The rows are grouped in 4 ways, from coarse to fine. Each group lies inside one group of the grouping before and may be the whole of it. The rows also spread widely along 16 directions, which tell nothing about the answers.
In the rows, zero is written as 128.
Known rows, each followed by its group in each grouping:
[149,124,141,117,192,116,95,136,94,139,93,136,128,96,84,100,102,186,100,120,127,178,139,147,119]
siber Kot veti z512
[114,97,99,131,175,132,107,61,125,162,140,95,138,135,108,140,130,151,53,144,103,162,139,145,156]
siber Kot veti z544
[135,116,142,165,117,165,114,115,88,104,161,99,135,102,154,119,177,115,72,125,132,99,38,114,118]
rupe Rimit didar z691
[129,123,64,125,98,124,152,93,163,147,171,117,136,132,151,183,138,112,137,107,138,78,139,129,134]
rupe zonon leso z193
[144,167,122,190,122,91,84,102,101,92,182,122,114,79,111,147,99,111,136,142,98,147,99,176,125]
rupe Rimit gaz z556
[121,155,92,148,105,97,73,136,143,144,133,134,149,124,104,94,146,116,129,147,72,160,67,169,145]
rupe Rimit didar z752
[81,114,159,140,195,149,116,121,127,152,119,127,121,124,103,110,93,97,73,156,131,182,127,120,149]
siber Mefe Ruz z76
[111,112,102,138,101,151,154,163,125,156,119,154,141,102,165,72,166,177,157,143,132,131,100,98,140]
rupe zonon leso z375
[138,121,81,156,168,116,88,89,101,167,152,115,143,145,143,152,122,175,86,128,102,124,125,152,163]
rupe zonon Bof z121
[131,137,137,132,136,99,85,125,111,132,93,107,134,109,82,155,135,145,137,81,93,146,113,168,155]
siber Mefe mifug z355
[160,110,67,91,55,111,147,144,170,115,119,119,114,189,128,91,152,150,119,92,174,101,153,143,112]
rupe zonon Bof z184
[112,121,120,132,176,151,105,144,110,182,138,130,166,138,144,104,166,158,83,148,135,80,87,92,146]
siber Mefe tese z120
[115,184,107,124,168,116,122,124,171,122,167,171,96,162,129,130,83,100,119,171,154,141,136,130,129]
rupe Rimit fupo z305
[141,115,83,177,164,131,146,187,99,120,169,89,120,138,163,200,105,161,124,128,105,117,108,127,113]
siber Mefe mifug z267
[97,151,98,138,101,93,126,93,166,111,132,135,103,129,106,163,105,90,144,120,96,178,134,171,158]
rupe Rimit gaz z247
[117,89,93,131,134,126,115,170,77,136,114,87,144,118,104,140,139,142,59,83,156,111,101,144,124]
siber Mefe mifug z355
[107,105,102,157,129,138,130,165,113,130,95,125,109,125,145,166,103,109,140,87,102,180,92,148,147]
rupe zonon Bof z184
[134,107,152,155,197,138,107,95,116,185,151,117,137,113,120,137,79,118,110,137,145,124,175,120,140]
rupe zonon leso z193
[146,115,136,158,172,146,95,152,108,145,127,80,113,105,101,173,114,117,144,143,88,165,89,121,114]
siber Mefe tese z120
[123,99,139,127,104,110,165,102,119,121,141,103,178,73,120,129,170,182,79,79,118,97,128,155,116]
rupe Rimit fupo z305
[148,163,152,155,102,88,126,103,144,80,136,162,131,104,133,93,133,159,151,130,67,171,120,167,131]
rupe Rimit fupo z305
[123,112,139,169,119,179,151,75,134,134,146,178,90,86,188,71,88,117,152,148,160,164,127,123,139]
rupe Rimit gaz z556
[171,112,129,162,127,110,99,154,102,123,147,151,164,121,134,90,126,45,114,147,105,103,128,89,89]
siber Kot veti z512
[136,129,154,156,128,91,140,152,107,90,100,138,147,106,136,152,136,154,153,75,60,148,132,148,141]
siber Kot veti z512
[114,164,162,112,91,85,160,135,157,83,110,142,120,112,97,121,163,153,169,120,110,142,155,117,136]
rupe Rimit gaz z556
[108,135,98,104,161,116,151,131,187,179,140,173,138,132,123,106,86,124,135,157,147,140,176,120,120]
rupe zonon Bof z184
[111,118,170,171,160,122,126,140,150,127,135,132,141,138,134,98,96,89,109,129,87,168,135,155,140]
siber Kot veti z512
[154,115,155,150,176,170,132,84,125,122,143,129,88,186,181,145,119,108,117,138,150,110,165,73,152]
siber Kot veti z512
[131,162,116,132,110,103,124,136,111,75,151,151,145,107,128,119,171,128,95,135,113,114,80,115,115]
rupe zonon leso z193
[132,87,94,185,114,164,103,112,63,124,153,78,120,86,152,167,134,115,90,93,135,111,52,150,134]
siber Mefe Ruz z76
[143,107,85,159,151,150,105,167,109,157,154,124,127,146,148,89,116,132,99,169,143,126,103,110,116]
siber Mefe mifug z355
[135,181,105,118,115,65,140,170,167,109,138,173,142,143,122,159,132,99,187,137,89,109,151,101,116]
rupe zonon Bof z184
[190,115,145,118,130,126,98,107,149,166,148,102,144,146,105,76,146,151,120,140,152,82,158,115,103]
rupe zonon Bof z184
[181,149,86,112,97,108,140,122,163,104,175,106,103,157,117,136,149,156,146,166,144,97,159,100,91]
rupe Rimit gaz z556
[101,136,109,101,105,139,136,152,200,169,126,127,127,129,106,70,137,153,136,132,154,141,99,165,128]
rupe Rimit gaz z556
[155,94,68,156,95,151,143,115,98,99,163,79,101,111,147,197,146,99,124,128,126,114,101,98,104]
siber Mefe mifug z355
[113,131,141,156,177,157,104,116,119,132,131,138,117,110,132,153,107,67,103,160,87,184,73,106,130]
rupe Rimit gaz z556

New rows. What belongs after each?
[137,156,84,129,105,105,106,165,100,118,134,195,163,137,156,76,188,114,116,163,120,84,82,61,124]
rupe zonon Bof z184
[106,126,161,141,81,137,182,100,200,106,161,91,115,118,132,141,149,115,162,115,121,114,136,145,134]
siber Mefe Ruz z76
[104,159,130,133,108,89,157,220,167,74,141,142,124,152,109,114,118,76,131,136,125,137,123,130,100]
siber Mefe mifug z355
[114,123,115,141,140,129,104,77,96,111,144,124,107,135,111,129,138,84,62,169,138,147,128,89,144]
rupe Rimit gaz z247
[129,98,138,142,134,142,118,104,127,167,151,132,169,84,124,108,133,61,96,135,132,100,110,103,105]
rupe zonon Bof z184
[167,115,87,108,115,153,97,73,151,171,149,94,145,132,126,153,171,127,105,113,127,81,83,131,118]
rupe Rimit fupo z305
[127,110,102,104,153,133,150,149,108,155,97,182,146,91,135,78,132,184,116,146,140,153,138,84,111]
rupe zonon Bof z184
[98,122,77,106,145,103,153,113,127,170,108,142,132,139,130,183,118,172,133,91,146,108,191,118,172]
rupe Rimit gaz z556
[149,90,105,170,168,140,102,104,95,171,165,63,134,119,124,191,113,125,107,132,112,117,138,119,134]
rupe zonon leso z193
[100,142,90,133,123,97,125,156,120,157,144,131,145,101,99,115,145,149,135,162,132,119,135,109,136]
rupe Rimit gaz z556
[145,114,73,146,161,116,118,206,91,144,138,134,125,95,114,158,55,83,120,128,151,142,123,125,71]
rupe Rimit didar z752
[170,113,129,171,124,138,109,105,91,125,142,157,120,54,142,98,81,107,144,127,131,158,115,144,93]
rupe Rimit fupo z305
[164,159,120,147,102,132,106,137,107,126,113,171,120,90,157,118,160,156,212,134,99,124,82,95,135]
rupe Rimit gaz z556
[118,110,131,134,91,131,133,131,132,99,111,82,131,109,112,164,161,120,110,63,98,148,70,170,135]
rupe zonon leso z193
[119,120,121,146,122,105,147,118,89,79,120,106,132,129,137,198,163,150,102,83,88,120,127,121,154]
siber Mefe mifug z355
[113,127,84,144,126,103,129,137,133,138,145,111,163,95,118,129,167,183,120,145,57,152,92,151,135]
siber Kot veti z512
[134,89,131,188,163,110,112,148,95,142,126,81,145,128,127,167,98,144,113,104,59,163,139,163,146]
siber Mefe mifug z355
[153,79,149,142,160,149,166,98,132,142,113,108,102,142,157,154,89,177,138,94,130,155,198,126,139]
rupe zonon Bof z184
[114,122,142,104,156,150,130,103,109,147,89,119,111,100,115,179,136,160,136,65,165,108,124,124,155]
siber Mefe tese z120
[157,101,139,145,110,147,176,104,133,92,163,121,112,111,151,122,135,110,128,155,139,119,160,76,92]
siber Mefe mifug z355
[138,140,107,137,83,118,142,138,135,87,161,159,147,108,152,65,153,128,93,133,136,112,79,140,94]
rupe Rimit didar z691
[144,102,94,108,162,141,122,197,82,143,75,104,117,116,109,187,128,158,125,83,133,145,95,105,107]
rupe zonon Bof z184
[143,110,147,134,127,171,174,125,158,126,129,125,102,117,171,115,126,180,154,110,142,142,119,132,117]
rupe zonon Bof z121
[119,118,118,119,116,147,140,96,151,96,150,61,83,147,95,177,149,97,83,137,143,148,112,119,120]
rupe Rimit gaz z556
[105,99,82,143,143,126,155,175,110,159,151,115,178,115,157,203,130,97,99,83,124,67,108,111,121]
rupe zonon leso z193
[81,169,107,124,159,150,127,103,193,161,176,174,137,116,148,106,112,105,109,156,147,114,71,154,138]
siber Mefe tese z120
[155,97,80,140,83,136,132,108,136,121,154,88,129,100,124,156,154,100,124,130,100,135,90,125,95]
rupe zonon Bof z184
[40,160,108,143,95,94,176,152,176,95,170,148,146,111,124,125,147,83,107,145,115,128,103,145,144]
siber Mefe mifug z355
[149,106,161,192,127,168,138,106,97,82,145,72,75,109,160,151,127,180,138,106,114,161,92,158,142]
siber Mefe mifug z267
[112,151,129,152,166,114,130,167,152,142,134,160,115,158,146,80,92,177,140,159,118,172,144,148,150]
rupe zonon Bof z121
[110,133,141,138,140,152,145,122,97,83,139,139,112,92,131,125,163,116,94,160,135,140,82,75,118]
siber Mefe mifug z267
[150,104,87,81,95,164,133,122,198,189,93,137,128,136,135,98,144,141,165,98,139,134,101,141,117]
rupe zonon Bof z121
[140,121,189,89,143,130,146,115,182,118,113,87,122,176,93,134,150,134,100,90,148,104,167,126,126]
siber Mefe mifug z355
[104,148,108,123,83,91,188,115,223,107,167,125,158,137,145,169,154,127,146,103,69,113,125,167,128]
rupe zonon Bof z184
[130,188,152,126,142,111,155,157,174,93,187,156,148,122,140,99,153,158,123,169,123,96,102,116,97]
rupe zonon leso z375
[105,125,72,118,126,137,111,105,166,149,116,148,94,110,98,118,74,80,120,145,128,219,106,167,126]
rupe Rimit gaz z556
[147,140,150,86,125,112,138,124,143,123,106,166,147,138,119,104,152,127,115,105,153,87,156,90,115]
rupe Rimit gaz z556
[174,127,164,97,202,131,102,94,141,150,130,138,150,92,75,109,110,120,90,166,113,148,140,100,74]
siber Mefe mifug z267
[160,127,198,129,161,124,119,105,130,107,126,93,149,141,112,170,171,112,104,115,76,110,123,88,119]
rupe zonon Bof z184
[149,110,86,160,132,122,122,98,75,87,157,103,91,108,133,154,83,169,73,85,172,137,136,188,124]
siber Mefe mifug z355
[91,155,197,144,149,116,116,60,173,96,152,107,92,144,84,117,104,92,96,136,138,164,154,171,164]
siber Mefe tese z120
[148,117,118,131,133,127,96,169,80,155,103,172,170,70,129,87,122,117,116,88,148,107,83,129,105]
rupe zonon leso z193
[121,152,90,122,132,108,107,146,151,142,149,143,127,128,98,145,110,52,127,158,131,127,117,109,109]
rupe Rimit gaz z556
[163,133,144,188,152,139,115,98,119,124,176,155,136,117,185,116,104,119,135,142,103,108,115,129,128]
siber Mefe mifug z267
[132,172,110,154,162,89,118,111,114,92,183,158,164,131,153,143,149,145,74,170,63,118,96,115,125]
rupe Rimit didar z691
[113,126,117,135,141,138,114,180,79,118,88,140,100,58,91,138,106,106,147,118,143,181,79,120,110]
siber Mefe mifug z267
[145,161,86,104,128,139,99,110,150,107,130,137,77,132,107,152,114,100,127,126,153,158,77,144,112]
rupe zonon Bof z184
[153,109,129,136,131,108,145,91,130,104,118,120,164,104,150,189,122,157,94,41,55,141,109,191,120]
rupe Rimit didar z752
[143,102,138,154,170,160,119,98,79,106,120,120,79,123,136,142,97,127,97,134,147,171,139,105,135]
siber Mefe mifug z355
[97,99,120,162,126,130,130,197,92,134,83,165,130,101,137,77,97,111,129,118,117,200,106,133,137]
rupe zonon leso z375
[145,93,109,100,160,121,146,137,111,151,117,129,180,102,119,115,148,192,60,113,117,121,131,117,93]
rupe zonon Bof z121
[61,162,116,144,130,93,134,144,123,99,136,179,140,120,131,133,116,79,94,114,129,137,110,144,160]
rupe zonon leso z375
[141,127,100,96,101,146,157,162,159,94,127,121,93,120,112,118,124,131,116,103,183,133,93,147,79]
siber Mefe mifug z267
[210,66,90,117,143,157,110,142,103,168,96,100,114,135,128,136,100,151,137,102,146,141,155,106,90]
rupe zonon leso z193
[119,99,113,132,169,128,150,127,110,106,142,78,119,129,104,185,128,134,64,146,108,157,136,105,109]
siber Mefe tese z120
[107,135,209,171,139,143,122,149,108,78,106,117,122,149,146,146,166,66,112,117,72,151,71,90,156]
rupe Rimit didar z752
[96,98,115,75,90,141,148,123,170,206,68,146,165,107,113,71,179,162,146,87,150,113,129,122,154]
rupe Rimit didar z752
[110,106,93,139,131,124,98,183,92,160,90,137,113,154,114,109,103,92,125,114,167,146,140,111,156]
rupe zonon leso z193
[106,159,145,120,112,143,125,144,188,115,137,150,104,147,117,58,131,98,126,144,165,138,87,148,128]
siber Mefe mifug z267
[149,95,135,152,112,169,167,135,129,118,129,116,91,156,192,144,106,141,148,64,180,102,144,134,138]
rupe zonon leso z375
[118,140,96,180,114,115,119,123,70,56,143,121,92,112,149,166,133,137,109,101,113,152,83,159,155]
siber Kot veti z512
[144,147,130,130,150,123,129,101,88,83,133,182,135,94,153,134,133,137,96,121,126,115,108,100,117]
siber Mefe Ruz z76
[144,105,158,137,143,129,124,132,138,144,149,102,187,111,124,174,138,53,92,86,98,76,103,120,96]
rupe zonon leso z375
[138,101,140,164,107,106,131,207,130,157,115,108,172,140,138,112,143,131,168,103,81,112,133,125,132]
rupe zonon leso z375
[131,147,122,112,138,114,110,132,170,185,112,148,137,127,101,113,132,131,194,147,113,125,151,110,145]
siber Mefe mifug z267
[97,165,164,123,137,112,140,207,159,126,117,140,161,144,130,112,168,154,136,105,109,103,84,130,144]
rupe zonon leso z193
[119,146,136,116,123,108,122,93,169,122,135,162,173,92,114,154,132,42,102,106,72,130,86,143,109]
rupe Rimit gaz z556
[117,107,185,139,146,145,103,188,119,149,86,118,157,128,114,96,146,87,103,91,116,131,71,122,126]
rupe zonon Bof z184
[120,156,134,112,159,97,99,126,127,143,143,89,135,84,42,139,144,169,117,145,135,126,125,143,122]
siber Mefe mifug z267
[139,105,66,153,121,142,118,135,124,136,140,83,125,165,156,199,150,118,112,120,74,132,77,121,138]
rupe Rimit gaz z556
[111,116,172,140,201,145,163,101,109,122,138,122,150,67,139,174,127,172,88,107,100,139,117,127,124]
siber Kot veti z544
[150,103,78,184,123,116,149,161,89,116,183,101,137,95,155,149,111,165,123,136,118,111,129,136,100]
siber Mefe mifug z355
[138,154,109,102,80,132,130,172,165,94,84,162,76,131,116,95,118,103,179,109,150,181,88,143,108]
rupe Rimit didar z752
[125,166,140,97,160,93,75,128,179,129,115,117,117,170,46,101,116,112,83,154,108,185,120,165,127]
rupe Rimit gaz z247
[148,124,118,110,145,147,137,124,128,102,133,91,85,162,118,159,149,142,107,131,162,121,135,94,118]
siber Kot veti z544
[150,142,108,122,158,123,114,91,124,173,151,107,130,106,115,161,147,209,159,135,138,83,154,115,145]
siber Mefe mifug z355
[140,88,92,108,92,130,118,174,102,124,97,97,112,202,113,87,160,122,63,101,193,104,138,103,128]
rupe Rimit fupo z305
[72,140,104,143,114,93,137,143,141,120,139,150,156,94,110,103,126,106,90,136,101,165,99,163,135]
rupe Rimit didar z752
[129,143,136,111,112,139,140,147,178,97,135,102,111,181,125,100,175,159,95,143,120,140,87,130,123]
rupe Rimit gaz z556
